Every row belongs to one group in each of 3 separate groupings. Each group adds its own fixed numbers to the row, and there is some noise. The rows also spread widely along 9 directions, which tell nothing about the answers.
Some rows, each with its group in each grouping after it:
[ 12  25 -11   3 -40 -16 -27  13 -10 -26  -6 -30  14 -23  20   5 -29  -9
   1  11  -2   1  14   5  29 -17 -23  -7 -16  -1  -2 -21 -23 -14  27  15
 -25  21] | (0) K493 W
[ 12   0  -4   4 -17  27 -18 -21 -51 -31 -28  13  19  -1  12  12  19 -15
  13 -10  47  17  15  14  32  18  23 -59  22  13 -20 -31 -37 -24  36  18
 -13  15] | (1) K936 A
[-22   1 -37 -41  18   2  33 -15   6 -17 -17  24  -8 -10 -51 -11 -22  35
  16  18   9 -32   0  24  -5  42  -2 -27  50 -28  47  67  31 -10 -36 -19
  -2 -14] | (1) K319 N
[-18 -25 -43 -29  -3  -2  30 -20 -18 -15 -22   4   9  -9   5  -8   4   4
  24  17  50  15   7 -17   6  37  -5   0  22  35  10   4 -22   8 -12 -19
  -8   2] | (2) K177 R
[  1   2 -12 -33 -11   8  35 -41  27   0 -27 -13 -12  -3   7  12   0 -18
  -3  -8 -21 -27 -27  -2  15   9  11  -8 -13  15  15 -11  29 -20  16  38
 -19  17] | (0) K177 H
[ 10  22  -2  41  15  11 -51  39 -61 -10  11  20   6  -3 -38  -9  11  33
  -1 -17   3   3  -3   7  20 -27  20 -34  11 -15 -33  22  -7 -41 -16 -26
   2  17] | (2) K493 R
[  3   9 -13   8  23   6  -2   1  -2  26   0  32 -19   3 -22   7  15  14
 -10 -36 -23 -51 -56  11  18  -5 -26   7  -1  14  24  53  36  -6 -25  23
  19   9] | (0) K301 A
[ -2   6 -32 -21  -5 -14  15  -1  -7  -4  -9   3  -4 -16  -3 -10 -17  30
   5  35   9 -32  -6   2  10  11 -32   8   6  -2  12  51  -1   0 -32 -23
  -6  17] | (2) K319 W
[-11   6   1 -28  -6 -12  17  -3  23   0  -8 -12   2  -3   3  -6 -11  15
   6  20  -7 -10  39   3  -6  10   7 -31  -3 -41   3   1  24  17 -11   6
 -17   7] | (1) K936 N
[ 17   6  10   4   0  11  -7 -14 -16  -8 -21 -17   8   2  26  13  16  10
   6   8  -5 -12   6 -21  19 -19   0 -29 -16 -24 -35  20   1 -27  -9  15
   7  48] | (2) K301 H
[ 21  20 -18   5 -20 -20 -29  28 -30   3  20  24  -3  -2 -17  -2   5  21
 -16   9  -1 -38  -1  26  29   2 -31  10 -15   9  -7  21   7   9 -13 -21
  -8  33] | (2) K936 R
[-11 -27   7 -16  12  -1   2   0   7  29   4  31  -3  11 -12  -5  35  11
  -1 -11  10   2  33   7   0  24  28 -42  -8   7  -1 -27  29  44 -14   9
 -27 -11] | (1) K936 R
[ -1  14  26  57  27   3 -56  46 -18 -10  19   2  10   7 -44   0  21  22
 -10 -44 -29   9 -10  13   7 -47  37 -42   2  -7 -13 -39  13 -28  -4  17
 -13 -15] | (2) K301 R
[ 18  22  -8 -12 -19  15  -7   1 -40  -9 -17  11   8   9 -28 -17   3  14
   0  13   6 -10  10  14  32  -1  43 -48  -7 -21 -38   2   4 -37  -7  -2
  -8  24] | (0) K936 A
[-26   0  13  30  39  -7 -14  28   9 -22  -2 -34   8 -10   1   2  -5  -1
   6 -42  -9  34 -13 -20 -11 -39  26 -15  24   6  19 -40   0 -20   9  25
  -6 -18] | (2) K177 A
[ 20  35  -8 -27 -21   2  14 -10   0  12  -1  16 -10  14 -12   4   8  16
 -15  11 -28 -59 -28   8  26  -6  -8   5 -24   1 -14  38  37 -11 -19  15
  -9  39] | (2) K301 A
[ 10 -11 -20 -19   2 -15  -2  -1   2  24  -5  -5  -1 -10  50  18  20  22
  -7  23  -4 -31  16 -33  10   6 -58   3 -25 -11  -1  56  13  43 -31   4
  18  61] | (2) K319 R
[  4   6 -29 -29  -3   4  12 -15 -10 -33 -22   5   0 -10 -11  14   0  18
   5  14   5 -21   0  11  20  16  -2 -30  19 -12  17  29  13 -18 -11   5
 -11  25] | (2) K319 R
[-30  12 -11  -2  11 -21  23   2  42  -4   2 -39   1 -20  18   9 -33   0
   8 -11 -35 -16 -23  -8 -20  -8 -40  25   7 -13  42  30  18   1   2  34
   6  -7] | (1) K301 N
[-10   8 -20  -3   6 -10  -2  20 -13 -13  -3  -3   2  -6 -31 -14  -6  30
   4  16  -3   2   3   3   4  -3  15 -15  13  -8  -3  10   5 -13 -23 -16
 -14  -1] | (2) K319 R
[ 26  -3 -11 -27  -2  15   1 -26 -23  -5 -23  45  -8  11 -16  19  36  16
  -9  -2  25 -41  -1  11  36  22   1 -53   9   3   9  21  26   1 -19  10
 -14  29] | (2) K319 A
[-34 -26 -22 -11  39   7  24 -13   2 -28 -27   0  -1  -9 -46 -21  -6  12
  22 -12  28  25  -4   0  -4  17  39 -44  51  12  36  -6   2 -30 -25  -1
 -17 -50] | (0) K319 H
[ 21  14 -19 -29 -33   4  -4  -9 -21   2 -22   2   9   1   1  -5   8  16
  -1  35  -6 -18  37   1  30   8  17 -47 -30 -33 -34  11  12  -5 -10   5
 -16  48] | (0) K319 R
[ -1 -34 -11 -24  19 -16  -1  -9  25  14 -17  -8   0 -21  36   7  11  10
   9   7  15 -12  32 -26   2  12 -48 -16   1 -20  32  33  18  56 -25   3
  11  30] | (0) K177 W
[ 11   4 -12 -44 -36 -35  15  -1  48  11   1  -2  -3   2  13   8  -3 -16
 -17   7 -11 -29  19   5  12  15 -23  10 -31  27  36 -41  38  53   4  30
 -41   4] | (0) K177 A
[ 17  27 -12 -26 -14  26  17 -29 -11  -3 -28  24 -18  10 -37  12   8   2
 -13 -10 -31 -53 -49  26  33   2  33 -40  -9  -3   0  24  39 -53   6  39
 -12  27] | (0) K319 A
[ 31  -6  24  -6 -27   0 -27 -22   8 -34 -34 -44  22  -8  51  34  14 -30
   2  -5  -5  21  53 -16  27 -18  15 -69 -23 -26  -8 -75  -1   1  43  58
 -28  45] | (0) K177 H

New rows, each followed by its group in each grouping:
[ -9  -9  -7   4  25 -11   5  25  -9  36  14  26  -9   9 -15 -22  18  28
  -8  -9   6 -16 -14 -13   2  -2  -3   7  -7  21  -9  20  18  21 -43 -20
   8   0] | (2) K936 A
[-26 -28 -19 -34  43  27  45 -44  15  37 -33  26 -22   5  -2   2  36  14
   7 -21  -2 -28 -34 -25   0  29   6 -25   4   0  15  63  41   3 -39  24
  23  15] | (0) K301 R
[-20 -45  14  10  33  -7 -11   4   6  15  -7 -20  15 -21  57   4  16   4
  18  -8  33  28  40 -32 -14   3 -29 -27   9 -10   3  -4 -20  50  -1  11
   9  11] | (1) K936 W
[-11   7 -45 -41 -17 -23  28  -6   9 -29 -12 -22   6 -19  11  -5 -23  14
  14  35  12 -11  20  -5   7  20 -34  16  17   0  27  34   1  13 -23  -8
 -10  14] | (2) K301 R
[-20   0  -3 -25   7 -27  16  16  35  14   1 -49  10 -17  47  -8 -15  11
   8  27 -32   6  48 -25 -19  -7 -18   2 -13 -44  -5  23  24  37 -10  11
   5  29] | (1) K936 R
[-32  -8 -30 -30  -3 -30  53  -4  31  17  -2 -37   0  -5  24 -24 -20   9
  12  36   2  -3  -7 -40 -17  11 -23  46 -18  30   5   5   1  12 -33 -11
 -14  -6] | (2) K319 H
[-12  10 -22 -23  14 -14  21   0  10 -11  -5  -2  -7 -11  10  13 -10   7
   5  -8   4 -20 -22 -14   8   4 -28  10  18  17  38  36  17   1 -14   9
  -2   9] | (2) K493 A
[ -9   8  -4  22  16  16  -6  -6 -14   5  -9  18  -3   2 -21   9   5  13
   5 -27  -7 -24 -37  13   4  -1  -3 -19  13  -5   2  37   1 -32  -3  16
  15   0] | (1) K301 N
[ -2  14   4 -35   5  -7   1  10  10   1 -12   5  -2  13 -26 -14   2  17
   2  12  -8  -3  34  -6   6  -4  40 -50  -1 -33  -2  -1  46   3 -30   5
 -24   1] | (0) K493 A
[-11   8 -15 -32  22  14  16  -7 -24 -10 -17  30  -9   6 -62 -32   1  52
  16  27  16  -8  16   3   4   9  53 -53  29 -37 -17  52  26 -28 -55 -45
 -14   2] | (2) K493 W
[ 29  -1  -1  15 -20   6 -38  -7 -21   6  -5  40  -5  13 -22  18  27   6
 -10 -24  13 -34  -5  22  37   6 -12 -41 -19   8   4  -9   7   3  -3  23
 -11  18] | (0) K301 N
[ -2  -1 -39 -53 -36 -25  42 -11  23  40  -5  -2 -12  -4  11 -25 -16  10
  -5  43  -8 -47  -9  -9   3  24 -37  50 -44  25  -1  30  17  33 -29 -19
 -14  21] | (0) K177 W
[-28  -8 -11 -23   9 -25   7  25  25  15   5  -7   2   0 -12 -23  -2  19
   7   7  -2  17  38 -20 -11   1  14 -13  -8  -6  11 -11  26  31 -33  -6
 -24 -16] | (0) K493 R
[ -8   4   8  15   9   4 -24  24 -34 -13  -1  12   6   6 -48 -31   3  31
  13   5  24  26  24  -2   6 -17  62 -53  13  -8 -34 -33 -12 -28 -25 -29
 -35 -20] | (2) K493 W
[-18 -21 -31 -11   7 -12   5   1  -6  11 -11 -14   1 -25  44  -3  -9   5
  16   4  26  -3  -8 -32   8  12 -60  19   0  18  19  43 -23  18 -13  -4
  13  19] | (0) K493 W
[-24   3 -20 -39  13  -9  33 -14  29 -40 -32 -23   1 -17 -12   2 -21  -1
  16   7  -1   9  15   0   3  12  19 -43  39 -12  55  -5  24  -9  -8  31
 -23 -20] | (0) K319 A
[  0  25 -34  -9   1 -34  -8  28 -14 -49   0 -37  23 -24 -14 -26 -48  36
  23  51   9   4  35   5   4 -10 -35   8  38 -40   5  61  -8 -20 -39 -50
   8  13] | (2) K301 H
[ -7   9 -36  13 -19 -25 -18  29 -11 -38  -4 -48  23 -34  20  -3 -38  -4
  14  15   2  22  13  -4  11 -10 -36   6  11  -1  19  -2 -36 -14  11   6
  -1   7] | (0) K319 R
[-23  -9  23   2   3  -2   3  12   8  18  -3 -22  11   9  37  -8  13 -13
  12 -10  13  37  26 -36 -11 -11  31 -18 -19  17 -27 -56 -10  13  16  31
 -26 -16] | (1) K493 A
[-21  -9   0  46  49  -5 -24  33  -3   9  15   4 -11 -11 -17   9  15  21
 -12 -51 -26 -11 -51  -2  -2 -25 -13   6   8  21  28  12  12 -12 -13  15
  10  -9] | (2) K319 R
[  6  -5 -10  23  11 -15 -19  32 -15  21  17   7   2  -5  16  -3  12   9
  -7 -16  13 -14 -23 -19  10 -14 -44  33  -9  35  -1  12 -10  21 -14 -10
  14  15] | (2) K177 A
[-25   1 -21 -17  36 -18  24  19  26  30  11  14 -22  -5 -30 -17  -6  23
  -7 -20 -24 -34 -32   5  -3   5 -21  16  10   7  44  44  52  13 -40   0
  10 -13] | (0) K936 A
[ 19   0  10 -23  -4  -6 -24   3   7  -6 -12  15   1   1 -43  -7   9  23
  -7  10  -6 -16  45  25  17  -2  27 -65   2 -43   8 -13  38  18 -19  -2
 -30  10] | (0) K177 W
[ 13  31  -8   1 -17 -18 -24  21  -4 -46   7 -20   9 -15 -17  12 -18  10
 -11  -1 -26 -12  14  30  24 -15  -2 -21   8 -16  19 -19  12 -16  17  11
 -21  23] | (2) K936 R
[ -4   4  -8   6  12   1   0   8 -14  10  -6  -9  -1 -10   2 -11  -3  21
   0  11  -9 -15 -16 -17   0 -20  -1   9  -6  -9 -21  30  -1 -17 -16 -14
   8  27] | (2) K177 W
[ -2   2   9  24  18   9 -26  20  -5  21  -3  -3  -2   2 -11  -2  19   8
 -12 -34 -35  -3 -17  -9   7 -28  28 -26 -22 -11 -20  -8  22 -18   1  24
   3  21] | (0) K177 R
[ -2  24 -15 -10  -9  -9   9   9   4  -1   3   7 -12   6 -42 -12 -14  29
 -11  13 -16 -36 -17  13   8  -5   9  -8 -10  -8   5  11  23 -19 -27  -6
 -22   0] | (2) K319 N
[  8 -10  18  17  18  -9 -19   7   3  -2  -1 -26   6  -5  32  13  14   4
  -1 -12  -6   1  13 -24  10 -24 -13 -21 -15 -13  -9 -17   6   4  -3  19
   3  33] | (2) K936 H
[  4  14   5 -26 -41 -28   6  -1  24 -21  -3 -17   4   1   2   9 -12   1
  -5  15  -2 -11  40   9  14   1   3 -23 -23  -2  15 -63  11  19   9  24
 -48   7] | (2) K936 N
[  2  11  12  20  -3  27  -6 -24 -15 -20 -22  -9  -4  -2 -10  15   7  -9
  -7 -32 -17  -9 -44   9  15 -24  43 -30  -2  15 -11 -43  -7 -53  34  41
 -25  12] | (2) K177 W
[ 15   9 -10   9  11  21 -15 -18 -21  -8 -32  -3  -3 -17  10  24   6   6
   3 -19 -12 -28 -23  -7  23 -13 -16 -32   5 -43   4  56   9 -39   6  21
  36  58] | (0) K177 N
[-33 -33 -24 -20  21   3  27  -8  -8   6 -37 -25  13  -9  25 -20  10  13
  31  23  28  40  34 -50  -9  14  19 -34   5 -14 -15  14 -17   8 -30   0
   6   4] | (0) K319 R
[ 10 -36  21  14  42  33 -19 -20 -33  21 -32  20  -2   4  64  36  68   1
  14 -40  41  10  -1 -58  22  -7  -4 -60  -2   1 -21  24  -8   7  -5  31
  30  54] | (2) K493 A
[-16 -17 -12   7  56 -15 -11  30  10  34  21  26  -7  -7 -12  -3  13  26
   0 -27  -3 -24 -17  -5 -11   5 -48  16  29  -3  42  73  38  40 -39 -16
  37  -1] | (1) K177 A
[-11   3 -36 -25  -3  -1  36  -7   0  22 -12  14 -12   1 -14 -14  -5  12
  -1  10   4 -33 -33  -5  11  19  -8  13  -7  27   8  39  13  -9 -26   0
   0   1] | (0) K319 A
[-20 -10 -29  -6  29  -3  37  -8  15  62   4  13 -23   6  -4 -18   7  20
   0 -15 -21 -52 -72 -22  -7   8 -41  53 -22  31   9  79  29   0 -49  -1
  30   6] | (0) K301 H
[ -2  13  13   7  -1  -2  -3   5  25   3 -10 -26  -5  -2   0  10  -6   6
  -8 -12 -37 -10  -4 -11   4 -27  15 -35 -25 -24   7 -27  22 -16   7  48
 -16  12] | (0) K319 N
[ -9   6 -14 -49   0  -8  33  -4  14  23  -6   2 -11   7   0 -12   5  25
   1  22 -17 -25   8 -23   1  11  12  -6 -23 -13 -15  31  42  13 -36  -4
 -14  25] | (2) K493 R
[  9  27  -8 -16 -28   4  27 -11 -12   1 -23 -48  10   3  31 -15 -13  14
   3  48 -26 -11   0 -35  12 -26  20   0 -42 -31 -69  22  -8 -48  -8   2
   0  55] | (2) K319 H
[-23  25 -10  13  -1 -20  12  30  18  13  19 -20 -13  -6 -30 -19 -31  20
 -15  -2 -51 -28 -56   7  -9 -29   0  41 -17  23   7  -3  10 -25 -10  11
 -19 -17] | (2) K319 W
[ 10  36 -22 -49 -17 -15  27 -14  23  -7  -8  -1 -12  -2 -20   2 -20  35
  -7  37 -35 -65   1  10  11   2 -21  -2  -6 -48  14  71  53  -6 -42  -3
   0  40] | (2) K301 N
[ -7  -7 -17  -5  12  -5   3   5  -5  -5  -3  -4  -2 -13  11   4   4  12
   1  -6   4  -6  -3  -6   9   3 -13  -9   6   1   9  18   3   6 -11   2
   4  21] | (2) K936 R
[ -9  15 -16 -21 -15 -24   9  19  12   8   6 -29   5 -10  36  -2  -9  11
  -3  21 -18 -12  12 -32   4 -11 -26  24 -30  -2 -11  17   7  14 -12   1
  -9  36] | (2) K493 R
[ 10  31 -24 -20 -29  11  22 -17 -30 -24 -23 -19   6   1 -17 -18 -18  15
   5  40  -5 -11  -7   3  19  -1  35 -12 -10  -6 -40   6 -10 -63  -4 -10
 -22  25] | (2) K319 H
[-25   0 -25 -32   6 -13  32   1   8 -20  -9  -7   0 -11   3  -7 -12   5
  16   3  26   8  -2 -18   2  14  -2   1  24  25  29   1   3   2 -17  -3
 -19 -16] | (2) K493 A
[ -7  17  17  23 -12 -20 -15  37   3   1   7 -34  11   3  -4 -19 -16  20
   0   8 -17  17  21 -13  -6 -36  28 -10 -28 -17 -33 -51  -7 -13  -8   0
 -22   1] | (2) K936 N
[-21  -1  17   7  43  17  10   8  -3  44   1  23 -20  23 -19  -9  32  17
  -6 -39 -12 -12 -46 -32  -3 -17  42 -13 -15  21 -20   3  33 -16 -30  16
  -4  -8] | (2) K493 A
[  9 -12  -9   1 -17  10 -16   1 -36   8 -23   8  11   6   2 -11  26  11
   4  13  22  11  27 -16  23   8  25 -43 -23   3 -43 -17 -18  -4 -10   0
 -12  21] | (0) K319 R
[ 15  21 -18   9   2  12 -14   6 -25  12 -17  10  -7  -4 -13  -3   1  30
  -1   8 -16 -41 -21  -2  22 -11 -12 -27 -13 -43 -19  67  10 -35 -24  -3
  26  48] | (0) K319 N
[-10  -8  -3  10  13 -12 -16  20 -21 -19  -9 -28  16 -19  12 -18 -10  23
  14  19  24  27  38 -17   2 -13  -2 -25  13 -22 -13  -4 -25   6 -15 -20
  -3  11] | (2) K936 W
[ 19  -8 -25 -13  10   2 -16 -23 -18 -31 -17  33  -5 -22 -12  27  10  13
  -2 -10  26 -39  -7  25  30  20 -42 -28  39  -2  50  44  10   7  -7  -5
   0  33] | (2) K177 W
[ -8   9 -42 -11   0  -3  24 -14  -3  -3  -4   2  -8 -16   7  15  -7   7
   1  -9  -9 -41 -53   1  14  10 -51  36  10  27  29  60   6 -14 -10  14
  16  23] | (2) K301 R
[ -2   2  -8  10   7  -2  -8   5  -1  14   2  -2  -6  -3   6   4   5  -2
   0 -26  -9 -16 -33  -9  17 -10 -18   6 -14  20   9   8   6 -21  -2  19
  -1   8] | (0) K493 H
[  7 -21 -39  22  -2  -7 -44  19 -57 -20 -12   3  20 -28  23   4   4  15
  17   7  51  16  25  -8  29  15 -54 -19  21   5   7  33 -50   6  -7 -18
  22  27] | (0) K319 R
[ -8  14 -16 -38 -43 -20  23  -1  10 -20 -22 -60  20  -9  36 -19 -22  -1
  11  52   2  26  52 -31   1  -4  21  -3 -24 -14 -33 -40 -14   6   7  -2
 -30  26] | (2) K177 R
[-28  24 -42 -11  -1 -25  25  21  -2 -26  -1 -45  12 -23  -8 -30 -45  28
  19  32 -10   6   0 -13 -10 -11 -13  31  19 -10   0  44 -10 -26 -31 -27
   4  -2] | (2) K301 R
[-11  15   9   7   1   3   0  -2  13 -28 -16 -36   1 -14   2  10 -14   4
  -5  -7 -31  -4 -15   0   7 -30  26 -27  -2 -12   6 -31   5 -37  20  42
 -29   7] | (2) K319 W
[-36   0 -25   4  21 -27  19  19  27 -17   0 -65   6 -32  38  -4 -36   1
  12  -2 -22  17 -15 -36 -19 -21 -34  38  13   2  29  23  -6  -2   1   7
  14  11] | (2) K177 R
[-11  -7 -12  24  15   1 -21  21 -17  17  -4  -6   2  -8   1  -5  10  13
   0 -13  -7   3 -11 -13   5 -12  -5 -13  -8   2  -7  14  -4  -8 -14  10
  10  13] | (0) K319 R
[-24   6 -10 -14  -7  -5  30  10  -3  25 -14 -26   8   9   1 -42  -7  13
  16  29   2  16  10 -35  -4  -5  30   0 -21   3 -42  -3  -3  -9 -35  -4
  -6  -8] | (0) K301 A
[ -9  -8 -11   4  -1 -17  -3   6   5 -35 -14 -39  17 -23  49  16 -11 -19
  13  -9  31  28  16 -25   6  -7 -24  -2  19  25  28 -36 -29  12  19  21
  -9   5] | (2) K177 A
[ 24   9  24   5  -4  14 -31  13 -32   3  -8  10   6  16 -15  -1  32  27
 -11   8 -13  -5  38   2  24 -21  53 -71 -24 -46 -60 -19  19 -12  -8  -1
 -13  46] | (2) K936 R
[-15 -21 -23   4  35   8   7 -11 -15 -10 -16  15 -10 -20 -10   8   9  25
   7 -12  22 -20 -32  -4  10  12 -26 -15  34  11  32  46  -4  -9 -24  -5
   8   3] | (2) K319 W
[-15 -17 -37 -23 -12 -32  10   9  -5 -12  -3 -14  16 -18  22 -14  -9  14
  23  34  44  14  36 -22   1  25 -45  19  14  18  16  18 -23  41 -33 -27
  -7   0] | (2) K301 R
[-17  -3  -2 -14   1 -11  14  24  -6  33   1   7  -4  18 -16 -41   6  39
  11  34  18   6  32 -38 -14  -2  34 -13 -28 -10 -48   0   9  11 -59 -39
 -17  -3] | (2) K493 N
[-26   2 -22 -15 -16  -3  29  -4   7  16 -19 -46   5  -8  36 -14 -12  -3
   8  24 -19  10  -4 -37  -2  -7   8  11 -35   6 -30  -4 -16 -16   2  24
  -5  20] | (0) K319 R
[ -2  13 -25  -9 -14  -6   8   6  -5  11  -9 -14   1  -3   0 -12  -9  10
   4  13 -16 -21  -7  -6  11   1 -12   7 -16  -7 -11  33   7  -6 -17   7
   6  22] | (0) K301 R
[ 23   0 -11  30 -22 -29 -45  42 -27  17  15   2  15  -4  25  -2   5  25
  -5  20  24 -14  21 -18  19 -14 -61   6 -30   3 -20   5 -29  30 -24 -21
   2  33] | (2) K319 N
[  6  24 -16 -17 -15  -8  -7   4 -23 -71 -27 -33  29 -17   6  -1 -23   9
  25  32  26  26  45  -1  20 -10  12 -45  36 -33   0  -1 -18 -29  -1   0
 -15  15] | (2) K301 A
[-19  28 -31 -11 -37 -18   4  22  -4 -22  11   2   3  -5 -58 -26 -32  -1
  -1  -2  -3   6 -10  31  12   8  35   7  -3  44  12 -55  -5 -30   8  -2
 -60 -46] | (0) K493 R
[  8  10   0  16  -5 -10 -34  30 -24  -5  11   7   8   0 -11  -2  11  16
  -5  -4   2   3  15   0  17 -15   5 -21  -7   2 -17 -13   0  -3  -9  -8
 -18  15] | (2) K493 R
